The rows come from 7 hidden closed curves, with some noise, and rows from the same curve form a group. Each curve winds through 6 dimensions. The rows are also pushed far along 4 directions, which tell nothing about the answers.
(in the rows, 128 means zero)
Some rows, each with its group after it:
[160 210  57 152 165 162 166 139 148 151 154 113 163 106]
q_584
[149 176  88 159 125 115 151 131 144 151  90 116 125 135]
q_720
[118  86 181 107 117 108 108 134 159 131 128 125 123 120]
q_370
[172 149 155 149 189 112 152 161 134 167  18  99  70  83]
q_844
[131 204 108 132  98 142 142 121 164 179 134 121 121 173]
q_720
[128 155  62 146 150 160 147 149 146 112  75 123 156 108]
q_844
[127  58 152  95 108 109 109 126 119  85 175 159 151 119]
q_584
[163 204  96 146 165 139 174 133 154 168  88 135 128 125]
q_831
[145 113 112 125 132 132 102  82 189  96  17 109 129  96]
q_720
[119 195 100 165 131 141 159 168  71 172 177 102 101 167]
q_831
[109 165 117 138 105 120 154 158 138 167 133 131 129 166]
q_370
[125 120 137 141 109 107 131 128  77 141 203 141 121 157]
q_370
[128 135 116 110 150 136 142 108 116  90 173 144 149 153]
q_370
[123 124 143 122  80 110 122 128 106 152 168 134 110 159]
q_370
[160 169  86 136 125 121 143 107 137 114 123 120 143 117]
q_55
[104 101 120 142 102 126 123 143  99 135 159 152 139 143]
q_844
[111 136 134 114 113 141 133 159 134 146 138 123 127 136]
q_860
[134 175  79 122 186 168 168 126 155 109 141 157 176 141]
q_370
[144  73 145 121 161 109 116 131 110  78 132 116 131  89]
q_720
[156 156  73 137 174 139 170 131 121 101 125 158 160 127]
q_584
[164 126  89 125 135 141 125  94 159 111 105 156 155 109]
q_844
[135 106 130 107 121 132 117 102 138 116 141 142 139 125]
q_720
[115 164 129 122 142 163 134 128 124 147 162 120 119 160]
q_860
[134 121 119 141 164 124 149 122  94 112 137 173 149 117]
q_860
[119 164  88 110  91 178 105  78 184 139 141 123 156 145]
q_720
[173 114  83 140 150 122 126  93 138  86 108 130 151  94]
q_584
[119  54 168 129 162 102 112 130  78  78 133 130 117 108]
q_831
[153 118  93 134 148 103 144 109 136  75  95 141 160 102]
q_55
[151 163 119 134 163 145 146 129 138 145 166 130 138 121]
q_370
[118 131 120 144 133 124 136 150 115 137 114 107 115 132]
q_844
[ 96 111 137  95  81 154  99 128 151 139 154 115 129 151]
q_720
[170 142  85 140 166 139 150 135 123 123 138 132 139 109]
q_584
[153 114 116 150 144  96 129 140 133 102  74 101 115 107]
q_860
[120  90 121 152 145 110 124 136  96 100 145 121 133 128]
q_844
[139 150 111 117 184 151 150 108 114  92 192 143 155 142]
q_370
[129 147 112 122 127 142 140 116 136 135 125 158 147 126]
q_860
[113  87 161 103  92 124  98 102 129 115 149 149 131 135]
q_860
[107 120 158 121  86 122  96 104 140 146 193 107 126 153]
q_55
[120  99 135 116  86 135  78  91 167 116 113  90 121 126]
q_860
[125  78 194 106  76  97 100 115 113 159 131 146  88 132]
q_831
[137 127 107  96  96 172  93  70 184 123  70 134 142 101]
q_831
[147 102 129 169 183 103 145 153 102 125 100 130 114 115]
q_844
[170 203 101 130 109 124 153 142 174 177  41  94  95 127]
q_370
[128 114 115 118  76 144  89 117 173 141  76  91 121  94]
q_584
[144 162 117 117 137 136 146 136 162 146 101 118 133 110]
q_584
[104 125 112 115  45 132 101 112 143 145 185 132 147 161]
q_584
[119  70 131 135  85  96  98 116 121  98 106 129 132 115]
q_831
[139  45 152 117 117 104 101 129  94  99 201 144 136 110]
q_584
[119 145 136 133 128 133 135 125  99 139 191 145 129 155]
q_860
[131 160  85 136 177 168 150 113 151 120 143 150 173 125]
q_370
[147 119 191 153 153  61 154 198  54 155  99  92  46 119]
q_831
[187 172  76 148 167 111 161 131 149 103  61 116 137  87]
q_55
[123 157  82 114 124 157 137  87 142 104 162 159 170 160]
q_584
[142  87 154 102 112  99 116 102 111  94 149 149 125 128]
q_55
[106 104 116 133 110 128 118 122 131 111 107 147 145 134]
q_720
[ 91 153 105 144  99 161 115 127 129 156 136 110 130 151]
q_860
[160  95 105 121 152 111 133 128 137  75 113 134 148 107]
q_720
[135 197 157 162 165 103 180 171  89 197 201 125 103 162]
q_831
[103  94 143 152  91  91 114 144  92 129 150 122 120 138]
q_831
[ 63  68 161  70  25 170  57  98 147 133 150 140 137 137]
q_844
[151  86 169 113 163  90 145 168 111 110  64 129  98  91]
q_720
[ 95  83 153 111 100 142  82 110 122 106 181 114 136 128]
q_860
[108 181  71 149 129 162 156 156 132 145 137 131 150 156]
q_720
[105 119 153 139 134 135 115 127  96 129 134 123 105 143]
q_860
[153 163 120 141 179 108 159 141 127 110 126 105 135 107]
q_55
[116 149 131 119  85 138 103  98 169 154 169 102 134 150]
q_55
[137 142 103 138 182 123 170 145 119 106 132 156 154 136]
q_370
[137 148 116 115 115 162 127 104 133 150 155 156 138 131]
q_844
[128  93 182 116 122  91 124 161  93 127 175 118 102 130]
q_720
[127 154 108 104 100 151 129  94 121 128 207 155 150 164]
q_55
[151  97 138 139 143 109 120 112  90 108 114 136 110 104]
q_55
[115  51 138 119 139 130 104 128 125  87 126 150 143 119]
q_844
[177 145  77 146 188 118 150  98 129  63 115 134 163  94]
q_584
[171 137  45 145 241 170 157  74 126  38 126 172 196 101]
q_860
[120 124 101 118 106 163 112 113 179 140  94 136 142 141]
q_844
[110 110 158 120  57 102 104 130 150 164  75 119 101 129]
q_720
[100 160 139 131 105 148 132 166 110 178 118 106 101 128]
q_844
[109 186 146 129  62 105 133 147 145 188 109  91  89 166]
q_584
[109 122 119 143  79 110 111 130 142 136 100 109 126 131]
q_831
[102 172 134 147 103 153 116 136 141 190 169  90 114 152]
q_55
[147  95 172 118 159  74 145 146  95  96  98 129 104 104]
q_55
[144 135  85 146 156 138 139 123  92  96 131 125 132 123]
q_831
[117  78 123 120 155 135 130 131  72  69 169 172 155 122]
q_370
[159  81 143 112 104  94 109 137 152 115  85 112 117  87]
q_584
[125 159 128 119 142 130 157 135  99 135 163 139 128 146]
q_55
[115 157 132 131 120 154 131 129 117 169 242 142 144 159]
q_370
[146 132 108 155 164 110 148 147 101 104 151 119 131 127]
q_860
[151 126  97 128 108 131 124 103 124 121 112 145 128 130]
q_831
[125 142  52 135 120 171 132 112 150 112 126 159 181 130]
q_844
[128  87 122  88 141 165  98  79 161  72 110 149 161 100]
q_831
[157  95 112 133 168  94 142 112 140  70 104 147 157 106]
q_55

New rows. What belongs after each?
[134 131  87 131 165 154 137 114 131  96 111 132 152 114]
q_844
[124 158 118  92 101 147 132 122 191 141  98 130 147 128]
q_584
[150 105 154 142 123  93 129 168  92 157 157 107  93 115]
q_584
[154 104  92 111 165 150 120 103 152  64 123 128 167  86]
q_720
[132  93 127 117 148 132 115 124 143  83  79 123 130 111]
q_860
[108 133 123 152 106 124 126 174 130 157  90  95 108 123]
q_844
[109 150 106 137 134 162 122 105 141 125 138 128 142 155]
q_720
[144 121 101 157 166 131 129 143 133 111  79 111 134  86]
q_844
[124 113  72 132 123 155 125 112 135  98 129 165 175 124]
q_844
[128  92 105 148 149 118 129 101  83  78 195 172 164 144]
q_860
[120 171 101 138 146 136 160 121  98 123 189 153 149 170]
q_584
[126 114 141  92  84 124 110 125 168 127 147 126 145 117]
q_584
[146  68 155 131 107  85 102 119 138 118 102 131 122  95]
q_370
[126 136 123 145 125 136 126 152 110 159 136 101 111 114]
q_584
[144  45 146 115 110  98  99 102 129  89 113 159 135 111]
q_844
[159 180 118 129 151 144 146 132 165 160 116 112 125 115]
q_370
[107 117 149 151 107  82 134 169  90 135 117 103 103 132]
q_370
[114 123 112 158 136 125 138 171 106 133 113 114 125 119]
q_844
[118 133 154 143 137 117 128 132 107 139 145 119 109 144]
q_720
[170  98 101 153 153  89 136 122 110  84 108 129 140  90]
q_584
[144 139 117 122 150 147 121 104 162 115  64 108 116 121]
q_860
[125  22 182 134 154  71 105 124 107  78 147 150 141  96]
q_370
[146  76 165 118 112 105 104 108 121 127 111 145 109 104]
q_844
[117  91 150 130 140 120 125 163 117 127  99 124 110 122]
q_844
[104 133 121 134 100 132 127 170 137 151  66 100 109 119]
q_844
[127 158 135 128 170 135 153 132  85 121 179 133 121 152]
q_584
[135 169 122 132 142 128 157 177 142 156  83 103 111 117]
q_860
[134 183 128 117 128 132 144 134 153 142  72 100 106 136]
q_584
[131 146 150 142  92  82 126 146 164 163  70  81  92 137]
q_831
[116 132 101 122  85 137 126 142 132 141 174 127 147 144]
q_720
[ 73  89 197 118  85 127  91 134  85 150 178 125  94 161]
q_860
[106  77 113 125  87 137  97 111 127 112 145 155 155 129]
q_844
[122  99 142 133 119  94 127 145 117 113 117 126 134 103]
q_584
[126  97 149 114 125 122 117 102 131 114 117 152 127 134]
q_720
[175 108  73 134 139 125 118  85 156  77  95 131 161  86]
q_584
[146 126 137 149 139  89 152 155  98 142 109 134 113 106]
q_720
[115 116 114 152 135 140 120 144 115 126 145 122 139 118]
q_844
[123 112 153 105  96 122 115 141 124 141 214 127 138 129]
q_584
[144 104 150 120 104 107 103 102 158 125  96 123 124 100]
q_831
[159 136 122 101 143 128 151 146 151 128  81 135 127  98]
q_720
[146 113 145 124 115  97 130 119 111 128 180 141 125 141]
q_720
[117 136 104 131 124 145 128 131 139 128 107 112 130 133]
q_844
[142 144 124 133 173 128 148 139  94 111 142 110 121 112]
q_844
[133 199 127 163 156 125 160 153 114 171 132 105 102 148]
q_720
[133 131 100  86  61 161  99 100 206 144  78 124 136 129]
q_584
[144 167 130 168 133  95 147 149 112 162  87  96  83 141]
q_860
[112 122 161 139 144 114 143 136  76 146 192 154 114 163]
q_720
[ 94 113 165  90  61 141  96 118 146 161 188 129 130 148]
q_860
[120 110 151 149 135  94 148 154  55 139 197 157 125 136]
q_720
[132 124 135 150 118  91 131 148 141 135  47 103  96 131]
q_720
[145 139 122  91 114 142 139 133 157 140 117 146 137 116]
q_720
[128  69 135 123 161 124 113 121 118  70  96 133 130 114]
q_860
[ 88 155 151 142  74 136 109 133 127 189  98 101  79 170]
q_860
[103 140 125 118 107 159 107 101 148 127 159 132 144 158]
q_720
[144 106 138 111 156 102 144 137 131  89 130 145 152  98]
q_584
[136 144 125 125  74 130 109 118 183 172 105 111 125 120]
q_370
[164  30 193  99 128  63  98 117 117  75 111 126 110  75]
q_720
[127 135 143 124 115 123 127 124 127 142 126 134 119 134]
q_860
[133 110  90 135 129 124 134 132 142  99  98 140 156 111]
q_860
[129  88 129  97  67 135  92 117 152 129 171 129 139 125]
q_584
[113 121 135 139 111 139 113 129 108 150 143 127 122 115]
q_844
[ 97  48 145 101 109 137  93 104 127  84 121 161 144 131]
q_860
[140 153 150 110  97 114 129 157 155 164 111  92  98 127]
q_720
[163 150 111 161 198 119 150 132  95 112 131 101 121  94]
q_844
[142 112 113 151 156 104 139 129 142 112 113 140 155 108]
q_370
[149  97 138 155 166 121 116 112 116 125 120 127 119 102]
q_844
[139 128  87 123 123 144 120 104 147  99 157 131 159 134]
q_844
[156 129  57 124 114 142 121  86 171  85 111 143 179 109]
q_584
[183 115  88 150 159 106 133 108 133  92  90 119 139  83]
q_584
[110 101 179 138  92  69 124 172 111 151 101 102  95 112]
q_584
[124  91 117 106 130 131 118 117 150  76  90 138 145 122]
q_831
[147 115 104 181 210 103 170 145  25  89 176 156 132 124]
q_831
[100 135  70 146 155 186 122  97 103  89 206 149 181 150]
q_860
[ 97 105 222 130  86  72 128 186  92 190  87 120  54 144]
q_720
[141 169 132 120 132 109 159 162 156 149  93 116 125 114]
q_584
[105  93 155 142 101 107 118 155  78 146 132 128 103 123]
q_370
[110  82 174 112 117 108 101 118 117 110 140 116 119 115]
q_55
[ 97  71 162 148  91  98 109 155  76 146 165 138 111 139]
q_844
[128 163 134 123  59 103 121 127 140 167 135  98 105 145]
q_55
[151 176 101 135 127 125 162 159 131 162 111 126 129 108]
q_720
[111 216 110 120 101 182 132 129 169 193 125  94 107 177]
q_860
[105  96 135 137  93 118 106 156 138 135  75 102 114 112]
q_844
[132 111 127 124 133 102 131 104 114  81 141 144 147 131]
q_584
[131 150 125 135 135 134 128 144 140 141 116  92 123 102]
q_860
[121  92 102  82 108 171  96  91 172  86 138 140 170 123]
q_720
[160 115 143 136 141 102 139 124  89 136 123 151 104 116]
q_831
[ 95 130 119 149 112 136 133 153 112 155 152 141 134 153]
q_55
[137 118 137 125 130 135 111 128 110 120 159 102 114 115]
q_584
[121 138 143 134 139 126 148 161  59 139 206 136 110 160]
q_831
[132 175  84 151 161 159 142 107 148 128 108 119 142 138]
q_720
[126 180 125 146 117 117 159 176 109 175 184 113 119 152]
q_860
[156 149  67 169 218 136 168 132  92  86 165 143 177  92]
q_860
[ 96 149 119 142 122 148 143 128  83 153 202 173 147 168]
q_860
[120 107 133 135 111 136 111 122  94 131 170 145 125 135]
q_55
[130 142 100 134 147 126 150 146 111 108 147 119 137 138]
q_844
[153  93 153 147 123  78 119 135 128 134  97 121 110  96]
q_370
[104  75 149 100 129 149 107 131 122 105 135 143 135 121]
q_844
[119 161  98 146  98 138 135 133 110 161 140 124 117 160]
q_831
[131 141 120 135 133 127 139 164 137 139  22  97 103  87]
q_844
[100 196 119 105  74 158 125 122 172 172 174  98 137 163]
q_55
[111  75 149 125 129 136 104 118  85 109 166 148 136 106]
q_844
[103 171 114 108 100 173 122 118 128 150 196 113 135 156]
q_844
[146 197 116 145 171 113 181 159 107 143 122 104 104 149]
q_370
[110 116 127 149 143 129 134 118  81 121 153 164 134 145]
q_860
[146 128  96 118 104 126 116 116 181 109  70 103 135 115]
q_844
[138 154 108 124  82 120 119 104 143 136 128 113 130 129]
q_55
[160 128 128 168 188  88 160 158  68 114 168 119 115 120]
q_844
[137 181 118 123 151 151 146 121 125 138 147 115 120 148]
q_584
[126 141  90 145 150 149 141 104 120 113 115 164 154 129]
q_860
[137  32 131 100  88 116  81  68 116  66 128 170 142 118]
q_831
[142  87 113 126 103 102 112 106 135  90 120 137 147 111]
q_584
[145 161 184 134 117  97 135 172 143 205  89  78  62 118]
q_370
[116  12 177  83 107 106  81 118 139  63  97 146 136  92]
q_860
[125 181  95 142 120 154 137 112 132 146 163 129 135 167]
q_860
